The rows are grouped in 4 different ways at once. Each group adds its own fixed numbers to the row, and there is some noise. The rows also spread widely along 14 directions, which tell nothing about the answers.
In the rows, 128 means zero.
Some rows, each with its group in each grouping after it:
[108  94 177 139 137 105 133 136 165 170  65 103 112 144 130 152 150 104
 105 143 156 181 120 159  78 126  99 103 147  88 135 102 165 115 123 129
  80  94 139 100 167]  (4) G lub kozu
[132 153 185 125 130 139  53  79  99  93 121 125 161 111 144  82 119 188
 159 113 104  84 137  96 143 170 101 166 127 125 175  77 108  63 116  98
 133 131 155 109  34]  (2) G Revo fem
[114 107 118 132 178  73 139 120  96 162 148 116 116 141 150 127 117 104
 127 169 122 200 133 117 126 117 144 149 154 158 142 124 171  98 109 103
 185 144 139  95 104]  (4) N Kora tenet
[159  79  88 119 131 130 121 161 131 132 116 142 136 158 152 127 139  98
 115 162 139 159 117 112 148 104 163 136  79  77 129 123 197  94  99 140
 112 199 149 126 131]  (2) Y lub tenet
[154 143  99 110 152 120  98  86 169 108 110 183 186 107 148 109 144 115
  85 136 127 114 133 116 121 138 169 125  65  68  98 103 165 135 132 165
  97 150  85 152 136]  (1) Y koze nonug
[161  62 137 116 176  83 166 103  97 114 130 169 163 156 156 108 148  45
 123 124 134 167 163 128 153 148 187 156 134 143 153 132 179 144  79 154
 154 168 143 123  88]  (0) P Kora fem
[123 112 128 146 104 162  70 165 156 122 117 134  84 100 165 151  93 135
 125 177  82  78  99 119 145 145 106  76 115  60 116 105 129 133 160 104
 146 152 125 148 119]  (3) P koze kozu
[114 138 181 123 134 149 144 109  80 120 139 145 110 121 149  97 118 134
 125 121  88 131 163 103 121  98 124  97 168 201 147 156 134  87 146  89
 114  91 186 123 148]  (0) N Revo nonug
[116  87 136 151 104 153 129 136  80  93 143 105 123 166 114  97 131 127
 169 140 162 103  96 144 146  65 155 127 146 150 156 160 103  88 123  95
 102 116 180 112  89]  (3) Y koze tenet
[167 137 121 185 154 101 147 114 138 135 142 146  73 147 213 128  97  77
 102 123 106 131 104 130 122 145 154  50 148 136 111  80 144 106 107 105
 148 144 100 132 101]  (1) Y koze tenet
[133 222 101 175 100 155 150  96 137 110 186 118 121  90 138 129 116 156
 131 143 156  84 119 127 117  86 150  86 155 170  97 134 103 111 171 114
 123 102  66 127 150]  (3) N Kora tenet
[158 129 119 143 150 100 143 112 159 143 124 150 126 129 158 119 139  91
  82 102 105 134 134 117 130 151 156 121 114 145 123  87 165 136 103 148
 127 148 108 125 136]  (4) G lub tenet
[ 88 178 131 128 124 132 100 102 120 124 202  94 152  95  97  87  98 174
  94  88  86 154 105  91 127  99 139 186  78 140 127 159 149 103 154 113
 105 128 127 125 187]  (4) Y Revo tenet
[ 57 116 128 113 165  92  85 122 125 158 110 109 127 130 104 135 110 161
 145 161 106 191 123 132 103 117  88 148 124  87 112 162 120 143 151  97
 166 100 124 113 145]  (0) P Revo tenet
[ 95 115 170 158 162  79  76 118 185 150  92 128 114 106 165 167  97 101
 115 199 125 151 104 159 107 177 103 115 143  26 105  67 147 148 141 119
 174 117  68 117 106]  (0) G Kora fem
[131 147  85 124 174 114 156 102  80 114 143 160 133 148 152 106 122 135
 170 117 121 151 151 118 133 115 147 116 148 153 101 182  84 161 122 111
 178 132  97 148 101]  (2) N koze kozu
[146  78 131 167 119  99 159 159 132 151 142 129  94 162 133 121 130  71
  73  95 126 166  86 130 126  82 154 101 107 163 145 119 182 123 106 131
  83 122 142 106 171]  (1) Y koze kozu
[171 103 166 168 105 139 140 150 112 116 167 132  86 126 187 113 109  86
 105 138 104  94 115 102 166 122 152  99 152 190 169  81 167  70 110 102
 133 155 173 113  88]  (4) Y koze tenet
[145 156 119 117 160 117 150 119 140 168 136 141 127  91 175 148 131 111
  98 191 131 196 159  99 100 122 136 107 140 115 123 128 216  82 144 137
 137 164 113 115 165]  (3) N koze kozu
[148 146 147 154 148 123 126 117 124 120 173 125 137 146 184 115  92 118
 134  88 117 193 119 127 130 137 151 135  94  69 127 130 163  97 105 128
 111 170 119 143 128]  (1) P koze tenet
[ 67  49 158 100 143 111 137 136 102 133 110 119 127 111  71 125 157  92
 122 195 118 112 132 143 133  98 129 153 186 187 160 171 120 163 152 118
 154  84 177 116 124]  (3) G Revo kozu
[ 93 113  69  84 183  95  78 150 142 172  74 150 113 119 129 148 115 161
 126 155  39 167 141  98 119 170  78 129  92  62  91 149 125 187 141 110
 210 155 107 153 137]  (1) G Revo kozu
[129 127 168  96 173  92  80  83 121 113 103 188 215 125 148 110 138 161
 168 137 161 178 170 123 125 132 110 183 100  84 148 107 155 124 124 146
 136 121 113 106  59]  (4) Y Kora kozu
[175 149  98  92 114 199 160 138  87  83 120 168 138 118 169 116 148 153
 187 164 132  86 197  93 146 108 143  93 162 153 120 186 109 116 151 112
 143 160 140 161 102]  (4) G Revo fem
[102 113 181 137 168  60 138 121 121 161 160 114 160 150 113 119 118 134
 135  73 125 252 133 134 116 119 106 209 110 132 157 138 168 138 109 138
 130 109 123  96 146]  (4) G Revo tenet
[104  65 145 131 135 116  92 144 138 122  75 162 141 153 111 128 140 127
 148 149 142 131 117 147 133 104 119 133 110  83 127 131 121 168 127 131
 122  96 124 118 118]  (0) N koze fem
[146  88 116 105 169  83 171 133 106 134 142 142 160 144 138 133 141  85
 137 124 118 178 161 123 148 171 147 179 135 126 138 147 152 173  94 151
 195 181 122 141  92]  (4) Y Kora kozu
[104 141 175 136 164  97 120  70  95 119 127 139 126 111 146 104 119 129
 139 154 127 116 134 127 113 131 113 108 192 186 144 116  88 111 137  90
 165  78 124 108  65]  (2) Y koze kozu
[163 168 100 167 130 108 116 125 123 114 186 171 128 134 161 101 100 158
 150  82 113 130 124  97 165 100 136 140  96 181 125 112 115 143 129 119
 158 130  75 118  91]  (4) G koze tenet
[162 209 118 154 153 112 155  76 143 154 105 119  94 127 183 126 119 159
 116  57  84 129 152 110  73 200  90  54 156 140  93  96 103 123 114 101
 147 118  81 134 132]  (4) Y Revo fem
[120  97  77 102 158 103 127 143 116 140 100 146 135 147 107 127 146 148
 153 108  77 125 155 110 149 165 112 157 116 138 118 150  90 199 109 127
 203 148 125 150  97]  (4) N koze tenet
[132 172 171 127  92 139 101 124 175 136 120 117 158  92 104 131 140 174
  87  50  90 100 128 107 120 186  79 156  77 104 144  85 133 140 125 154
  90 134 120 140 157]  (1) Y lub kozu
[149 108  96  91 109 179 145 135  75  90  88 161 148 148 127 104 171 148
 185 162 166  79 173 114 137  69 140  91 159 170 132 180  98 110 139 106
 117 121 171 129  92]  (4) Y Kora kozu
[128 162 120 152 115 116  84 118 129 106 164 134 146 119 119 105  99 180
 141  70  86  96 106 107 158 164 103 170  82 120 131 105  94 159 124 121
 170 143  90 131  82]  (0) Y Revo kozu
[200  98 124 142 125 140 129 137 131 100 100 221 112 155 183 111 138 109
 134  69  75  50 156 102 180 156 135  84 109 179 146  76 123 165  91 140
 147 153 148 145  63]  (3) Y lub tenet
[118 189 162 109 141 106 108  56 107 108 163 127 202  81 109  95 134 177
 142 133 154 138 153  99 119 136 119 193 130 156 152 125 119  92 142 128
 138 114 100 104  86]  (2) Y koze fem
[109 124 143 111 172 106 105 103 111 125 136 159 167 117 137 110 125 134
 150 168 143 182 145 120 127  96 134 161 123 113 137 152 156 115 146 128
 135 126 122 110 108]  (3) G koze kozu

New rows, each followed by its group in each grouping:
[105  42 109 109 140 104  97 118 104  88 107 151 167 136  90  97 156  97
 141 183 145  67 108 142 166 116 168 167 135 145 148 128  94 169 120 133
 165 121 141 123  41]  (4) Y koze kozu
[152 154 102 132 158 133 120 116 130 134 123 169 100 120 198 114 113 130
 119 148  90 129 150  96 123 116 139  72 133 140 106 116 154 104 139 106
 144 140 117 133 128]  (4) G Revo tenet
[ 90 120 179 122 128 133  46 153 164 127 138 147 156  99 125 124  90 166
 117 116  80 163 112 112 148 137  90 185  48  27 126 130 161 158 155 137
 116 141 118 142 164]  (0) G koze kozu
[196 116 173 138 103 145 201 172 131 122 133 171 118 123 179 166 140  90
 147 117 115 119 188 111 164 180 113 119 164 159 156 110 154 160 103 155
 169 176 128 147 101]  (0) N lub fem
[133 139 180 135 143 111  98 121 168 140 102 137 166 133 152 145 117 159
 146  85 130 184 135 140 104 182  75 149  88  16 129 100 149 142 117 151
 110 145  99 133 121]  (3) Y koze kozu
[128  79  74  97 188 108 144  85 101 123  70 141 142 175 129 101 163  96
 141 119 120 142 151 140 108 149 170 105 133 102 105 173 110 158  93 127
 137 141 135 146 113]  (3) P koze fem
[ 98 104 174 163 130 105  81 142  99 128 148 146  92 142 142 113  82 148
 154 128 112 157  93 123 141  67  95 108 129 159 151 130 111 119 149  78
 135  70 138  94 108]  (2) P koze kozu
[147 121 117 142 113 139 175 141 167 138 107 153 110 117 125 140 157  89
  78 104 107  86 143 126 128 140 142  87 132 157 108 125 135 184 127 158
 116 122 113 152 185]  (0) N koze tenet
[161 190 112 114  71 192 112 128 116 125 120  85 154 107 106 110 157 217
 135  79 118  83 145  75 125 153  92 148  95 127 153 118 128  65 122 125
  88 170 158 128 131]  (2) N Revo kozu
[128 140 156 159 119 105 138 113 154 111 167 147 155 100 116 122 133 108
 114 125 147 101 124 138 151 124 141 160 137 169 139 104 118 164 136 152
 140 105  84 122 110]  (0) G koze tenet
[143 124 114 119 129 110 137 141 112 130 134 169 130 119 117 130 143 148
 157 133 111 118 159  96 157 116 108 150 137 206 147 136 116 160 137 123
 182 123 114 111  94]  (3) G lub fem
[137 114 109 141 159  62 162 106 136 124 122 192 148 130 133 151 144  97
 162 175 176 143 153 156 126 111 133 110 168 174 111 123 102 202 141 147
 195  78  49 112  80]  (0) P Revo nonug
[157 158 177 161 116 135 123 121 121 111 149 155 111 106 182 126 113 136
 146 157 132  97 139 114 140 112 114  93 174 187 162  79 133  77 142 104
 141 109 128 108  66]  (1) G Revo tenet
[137 179 168 177  73 143 136 151 177 134 166  59 119  79 132 168 115 139
 122 148 145  94 107 137 130 188  94 148 159  93 140  75 123 106 137 132
 149 158  88 129 110]  (0) G koze tenet
[147 100 154 155 104 110 151 149 159 152  98 118 139 148 113 147 171 105
 118 145 207 157 115 152 104  82 124 119 137 137 158  94 168  93 116 150
  68  97 130  86 138]  (1) G koze tenet
[118  96 194 168  97 128 174 139 162 125 103 118  97 122 114 149 154  81
 111 128 145  67 118 173 118 126 118  83 203 183 140 106  85 177 138 132
 108  53 125 130 137]  (4) G koze tenet
[102  70 158 129 178  79 101 126 113 128 115 172 113 142 148 117 104 108
 141 134  71 150 132 125 147 138 119 139 137 143 137 127 121 181 127 106
 187 102 128 125  90]  (4) G Revo fem
[187 122 137 163  72 152 179 153 127  83 175 159 151 139 133 137 145 111
 168 111 190 110 134 140 162  81 157 131 126 164 151 136 135 145 126 162
  98 137 101 124 113]  (3) P lub fem
[154 172 155 111 160 126  95  93 183 126  86 210 165  81 191 147 129 151
 131 148 112 111 179 112 115 182  93 100 115  72 108  75 143 149 148 153
 150 134  78 147  98]  (3) Y koze tenet
[106 108 151 114 114 131 167 120  87 124 136  84 129 131  81 100 152 128
 119  88 105 110 136 123 122 131 126 150 164 202 161 168 101 131 119 113
 123 108 181 125 136]  (4) Y Revo kozu
[110 168  99 122 166 121 111 103 129 153  87 106 119 142 143 130 123 175
 154 111 102 157 139 122  88 162  86 106 133  75  91 143  94 128 125  98
 152 128 104 142 133]  (2) G Revo tenet
[177 199 174 171  81 158 125 107 165 133 132 120 124 107 155 119 135 169
 103  51 126  89 130 104 107 148  94  90 115 153 151  59 143  69 125 131
  60 118 130 107 140]  (3) Y koze tenet
[108  99 150 110 181 108 130 126 126 160  62 148  97 143 167 143 126 106
 129 165 102 185 155 128  97 134 103  81 160  95 108 146 142 133 130  98
 144 111 136 128 153]  (2) G lub fem
[158 102 124  91 173 110 145 130 172 153  42 202 153 139 159 149 171 112
 125 107 109 151 196 125 112 171 104 104 117  92 106 119 144 201 113 169
 135 132 107 155 142]  (4) G koze tenet
[133 162 103 146 130 113  88 107 110 111 207 127 134 102 137  91  85 152
 114 109  86 133 100  81 164 122 154 165  77 143 130 128 135 116 135 109
 156 158  92 124 117]  (2) P koze fem
[138  99 133 147 138  91 128 137 120 131 151 144 150 134 144 133 131 110
 152 194 188 175 123 131 142  76 154 159 138 144 158 104 170  96 122 134
 145 129 113  85  76]  (4) N koze tenet
[162 147 150 184 114  98 120 127 157 150 125 133  94 145 151 132 109 145
 107  45  97 133 100 117 118 155  87  93 102 140 133  66 133 138 111 118
 116 107  90 108 134]  (2) Y Revo fem
[ 80  76 111 113 168  90  98 133 102 142  98 104 115 160 114 127 109 134
 154 133  75 152 118 136 126 165 107 146 130  83 110 152  90 166 119  85
 197 127 141 144  98]  (4) Y Kora nonug
[109 212 169 166 112 141 127  96 146 120 181  81 111  65 145 135  96 149
 106 126  89  75 115 125 120 185 113 121 171 141 123  97  88 115 150 108
 160 126  92 153 116]  (1) N koze tenet
[154 156 120 141 138 128 135 105 123 108 130 183 118 111 161 109 126 140
 130  89  81  73 155 105 148 151 125  93 142 191 120 112  84 178 131 124
 165 111  95 148  93]  (4) N koze kozu
[149 128 182 112 153 161 134 111 127 110  92 162 120 106 209 131 120 104
 135 148  84 103 187 118 128 191 126  82 174  90 119 123 137 125 130 114
 146 153 144 168 107]  (4) G Kora fem
[136 168  75 134 177 127 140 110 165 148  99 142 127 130 186 153 120 124
 139 157 144 191 140 144  79 140 134  71 119  14  54 158 146 144 142 135
 129 158  54 158 169]  (3) G koze kozu
[ 92  77  77 132 146 118 130 132 106 128 124  83  97 141 106 117 133  85
 117 190 116 100  90 139 142 118 170 123 164 134 112 160  96 134 123  96
 173 141 139 138 111]  (2) G koze tenet
[116 144 158 150 125 138 114 129 160 129 167  95 136  88 158 137 101  94
  86 178 136 160 105 133 124 140 157 143 119  42 118 118 197  90 144 136
 109 175 108 133 168]  (0) G Kora kozu
[137 172 130 153 118 113 116 108 160 155 115  83 100  88 147 152 122 137
  91 156 111  94 107 119 100 196  91  95 156 113 126  60 128  97 130 111
 161 143  95 117 107]  (2) Y Revo kozu
[161 148 142 133  87 153 155 131 150  89 127 141 156  99 122 141 153 139
 150 107 134  37 152 133 150 188 110 133 155 141 132 109  68 190 133 154
 160 137  92 163  74]  (4) Y koze kozu
[ 94 180 116 144 133  90 118  73 104 151 138  52 137 123  85 109 131 178
 131 131 156 150 100 123  77 121 104 146 151 161 136 118  99  62 133  86
 131  87 112  82 115]  (2) Y Revo nonug
[157 148 149 143 109 181 189  86 101  76 129 150 114 129 160  97 149  91
 126 118 153  67 152 136 120  87 180  41 186 196 120 164  99 110 136 118
  67  93 140 149 152]  (2) P lub fem
[103 129 126 146 119 142 135 179  98 136 162  90  94 162 131 133  86 164
 179  86  94 194 118 124 136 108  99 140 117  91 107 204 105 152 140  82
 149 136 126 146 172]  (4) G Kora fem
[151 148  86 140 166 116 144 116 115 131 122 161 123 163 178 118 125 130
 161 128 144 178 142 127 113  96 143  89 129 118 100 153 125 117 121 111
 136 133  99 132 116]  (1) G koze tenet
[126  97 123  89 170 106 120 126 145 139  68 226 134 106 136 127 155 113
 110 141  83 113 174 105 137 121 107  96 125 164 112 141 121 216 153 144
 156  88 107 144 144]  (2) G koze kozu
[ 66 137 109 107 183  93 106  81 107 154 121  94 122 111 106  98 127 133
  99 155  78 145 129 107 106 145 130 149 149 147 115 153 113 115 133  91
 176 119 141 119 134]  (0) G koze tenet
[158 189 135 141 160 116 119  56 132 131  89 166 115 112 184 101 137 149
 115  99 100  89 167 101  97 157 116  57 163 183 115  81 108 107 130 100
 135  90  99 112 100]  (4) G Kora fem
[140 143 105 115 132 141 176 146 139 165 105 107  96 112 142 153 150 104
  93 148  99 131 161 110 106 147 123  80 165 149 112 147 152 119 133 120
 141 151 141 148 181]  (1) G Kora tenet
[156 162 124 150 144 147  96 116 118 110 178 144 114 123 208 100  74 133
 122 108  70 144 128  90 152 149 149 114  87  86 121 113 171  81 118 107
 141 194 131 144 116]  (0) P Revo tenet
[126  66 104 102 130 138  95 111 131 109  46 135 163 150 107 107 182 119
 131 180 169  75 124 142 118 113 155 119 126  97 137 109 131 103 110 134
  94 123 166 115  84]  (4) Y Revo tenet
[151 176 126 194  97 134 135 123 146 153 147 100  84 133 151 123 117 133
  87  98 142 129  90 117 108  85 135  68 124 164 126  85 161  65 127 106
  74 105 114  94 178]  (2) N Kora tenet
[104 193 128 116 136 124 141  84 117 152 103 116 125  98  93 119 155 187
 130  91 100  97 167 108  92 143  72 107 176 215 124 145  69 145 156 103
 150  67 120 116 143]  (3) G Kora kozu
[176 151 114 124 110 153 202 133 104 114 112 140 153 152 133 140 175 142
 180 103 175 124 177 134 117 127 122 109 167 159 136 158 101 137 110 147
 123 136 121 143 102]  (1) N Revo kozu
[ 96 162 162 140 154 125 116  66  84 127 118  81 112 132 150 104 111 146
 145 138 123 141 128 132  85 136 123  91 183 135 131 140 100  57 130  65
 126  95 149 111 103]  (1) P Kora fem
[ 84 136  77 122 167 131  69 111 138 126 117 125 111  91 163 133 100 124
 118 246  95 103 115 120 125 137 156 102 139  60  77 124 131 118 161  91
 194 153 102 148 109]  (4) N Kora tenet
[122  98  98 103 133 142 130 127 117 154  58  79 105 137 122 142 165 121
 132 167 112  93 147 127 106 177 114  92 171 110 133 124 119  99 111 104
 154 156 181 129 106]  (3) P Kora tenet
[122 159 116 145 135 125  66 112 129 116 126 141 104 112 151 118  94 176
 151 116  66  69 117 104 148 169  90 102 122 129 115  94  58 152 137  90
 190 118  97 141  68]  (2) P koze tenet
[123 156 132 120 104 133  88 114 126 130 136  86 148 102 101 106 134 190
 119 104  92  88 125  89 134 169  98 177 108 143 160  93 121  90 121 113
 139 148 151 115  95]  (4) Y Revo tenet
[131 123 104 147 102 150 142 140 154 109 156  94 119 106 131 152 123  95
 120 167 124  78 104 147 149 164 160 126 138  84 111 124 120 149 131 141
 152 181 104 161 120]  (3) P lub tenet
[137 158 124 154 133 103 180 132 176 156 152 125 122  98 139 164 133  92
  94 144 147 161 130 139 112 127 133 114 148 127  98 129 148 166 145 155
 137 124  55 139 187]  (2) G koze tenet
[127  55 158 119 134 118 140 129  96  98 106 117 160 163 114 115 157  92
 164 136 148 104 131 154 152 157 144 168 159 121 169 128 100 132  84 131
 147 147 176 139  40]  (1) Y koze tenet
[ 82 136 108 140 138 153  59 121 104 109 166  93 109 135 136  87  76 161
 137 124  65 125  82 112 151 120 145 153  83  71 110 156 114  97 133  81
 137 164 149 145 126]  (3) G lub tenet
[108  93  25 123 154 103 139 129 137 150  77 120 110 153  99 123 164  97
 104 173 141 124 105 139 106 103 159  93 129 116  79 164 114 166 127 122
 146 127  97 126 152]  (0) G koze kozu
[157 157 108 146 147 113 112  94 126 108 111 194 153 139 166 118 138 147
 160 140 167 122 138 129 125  99 137  99 121 136 119  98 117 123 125 132
 132 112  80 114  67]  (1) N lub kozu
[130 104 156 128 147 113 121 119 182 131  82 161 158 134 133 131 140 102
  93  71 105 135 132 146 117 188 116 129  85  44 107 108 140 200 108 174
 105 134 100 159 157]  (0) Y koze kozu
[103 132 164 148 139 143 122 146 101 130 150 151  75 140 162 108  82 148
 136  76  45 140 132 107 142 103 107  92 133 168 120 163 105 151 145  79
 138  93 154 147 162]  (4) N koze tenet
[111 143 141 146 152 114  82 101 141 145 123 127 117 115 158 107 108 127
  78 136 103 155  97 114 104 118 140 105  99  94 124  97 175  81 132 110
  94 124 128 113 151]  (1) N koze kozu
[146 208  87 156 102 154 111  98 136 109 142 116 150 112 133 121 133 192
 168 139 178 106 121 120 109 101 124 115 119 110 107 129  99  89 155 115
 112 124  64 115 111]  (3) G koze fem
[135 165 124 143 170  98 149  89 148 156  96 142 118 129 176 144 132 123
 122 138 141 167 148 139  80 147 118  77 158 115  97 104 135 131 125 125
 139 110  78 121 133]  (4) N lub kozu
[136  78  96 113 160 121 131 141 169 145  62 174 115 124 156 154 157  75
 106 198 121 115 143 136 120 131 145  77 139  89 101 119 157 165 135 146
 143 138 118 144 137]  (3) G koze tenet
[165 136  97 162  81 143 179 145 175 121 127 113 144 142  87 142 167 122
 115  51 154 103 111 153 120 132 143 127  97 113 110 139 122 191 118 178
  73 130  75 146 189]  (3) G Revo fem
[ 72 102 112 109 117 152  72 121 126 121  96  70 147 138  70 100 136 160
 114 130 111 103  84 131 115 123 127 157  88  55 119 154 111 110 128 109
  90 133 167 140 155]  (2) Y Revo tenet
[140  63  80 126 110 148 128 165 110 130  81  92 106 175 122 128 155 109
 145 171 154 104 102 132 134 113 143 104 135  95 132 138 126  92  99 103
 125 167 173 125  99]  (2) Y koze tenet
[157 116 156 132 139 121 163 128 161 132 106 167 142 135 165 144 139  85
 106 105 137 160 145 139 119 147 132 105 117  84 115 122 164 163 112 166
 100 146 103 150 162]  (2) Y lub kozu
[133 180 180 136  95 173  83 124 112  83 141 145 146  95 160 125 107 207
 200 143 127  73 153 112 151 149  80 139 150 122 150 103  76 109 152 103
 158 126 122 134  41]  (4) N lub kozu
[145 135 106 131 113 130 103 143 132 127 129 136 151 127 119 128 142 169
 161 138 146 122 133 110 146 113 111 157 104 126 145 116 130 116 130 131
 141 146 119 112  91]  (3) G koze tenet
[144 146 166 174 114 147 151 123 143 102 149 107 105 127 169 138  93 108
 129  91 100  99 107 149 130 190 128  96 149  74 106 120  97 156 119 119
 139 147  92 171 124]  (2) Y Revo fem
[117  77 184 176  83 141 150 184 163 120 137 111 109 144 118 157 124  76
 120 135 169 140  79 179 139  86 132 118 134  85 132 136 141 162 138 147
  73 105 115 134 179]  (2) G lub kozu
[111 180 185 123 122 139 122  81 119 136 104 105 114  99 123 108 139 167
 105  75  77  85 154 107  95 176  77  95 165 189 152 107  87 104 132  99
 112  85 163 126 128]  (1) P lub kozu
[159 108 152 174  72 126 175 201 176 145 136 133 103 135 118 177 143 104
 121 101 148 121 115 146 145 115 100 113 134 155 142 108 129 183 130 156
 117 109  97 131 156]  (1) G koze tenet
[107 149 217 106 152 120 154 105 172 167  89 134 131  83 150 159 140 106
  86 142 109 169 183 129  79 172  88 103 165 113 130 115 173 128 143 144
 109 103 139 131 193]  (0) P lub tenet
[166  70  56  97 151 130 123 117 113 109  59 183 144 158 139 108 175 105
 139 153 134  83 148 118 140 123 162  88 116 126 119 130 123 152 103 143
 137 153 135 139  82]  (2) P Revo kozu
[ 95 166 154 163 162 138 129  69 152 110 134 101 107 104 184 132  95  84
 101 171 118 111 103 167  99 170 169  74 174  49  75 115 110 118 133 112
 131 132  85 168 138]  (2) N lub tenet
[129 176 171 159  92 155  99 141 155 132 128 127 119 127 143 137 103 190
 144  68 117 141 116 124 110 125  69 107  92  83 125 115 125 120 147 116
  83 113 116 127 160]  (3) Y lub kozu
[104 189 186 137 108 136 105  74 124 128 146  81 149  98 107  94 128 189
 120  73 121 116 132 116 100 138  95 146 136 165 156 112 103  77 139 107
  85  82 146 106 134]  (4) P koze tenet
[102 119 147 115 151 108 194  87 156 139 101 109 150  87 103 150 177  56
  84 192 162 106 153 163  96 156 158 117 208 148 113 138 123 168 135 163
 139 103 102 147 155]  (2) N koze tenet
[ 96 118 173 128 150 111 160 118 132 147 105  82 129 133 131 152 143 106
 144 179 166 172 140 165  91 144 114 133 200 105 134 135 124 109 125 116
 138 114 133 118 118]  (4) G lub tenet
[115 155 154 161 125 122 103 108 149 131 148  64 136 116 136 125 110 129
 103 131 136 152  83 147 102 158 133 147 120  54 132 100 154  80 120 126
  98 151 110 123 131]  (1) G Revo kozu
[ 84 153 160 111 120 155 131 138 116 126 112 117 107  96 117 153 126 165
 162 167  95  89 160 123 122 149  78 113 192 152 123 156  64 148 162  94
 179 100 144 155 115]  (1) N lub tenet
[120 117 168 142 143 108 140 132 165 169  88 104 116 136 155 162 130 109
 114 156 158 189 127 150  76 134 100  93 150  71 120 106 168 103 127 123
 103 114 122 111 159]  (4) Y koze tenet
[107 211 132 139 126 163 127  87 111  92 170 125 136  80 158 117 106 162
 169 198 163 101 140 125 121  86 136  99 185 140  99 165  77  93 183  93
 144 101  82 141 111]  (2) G koze tenet
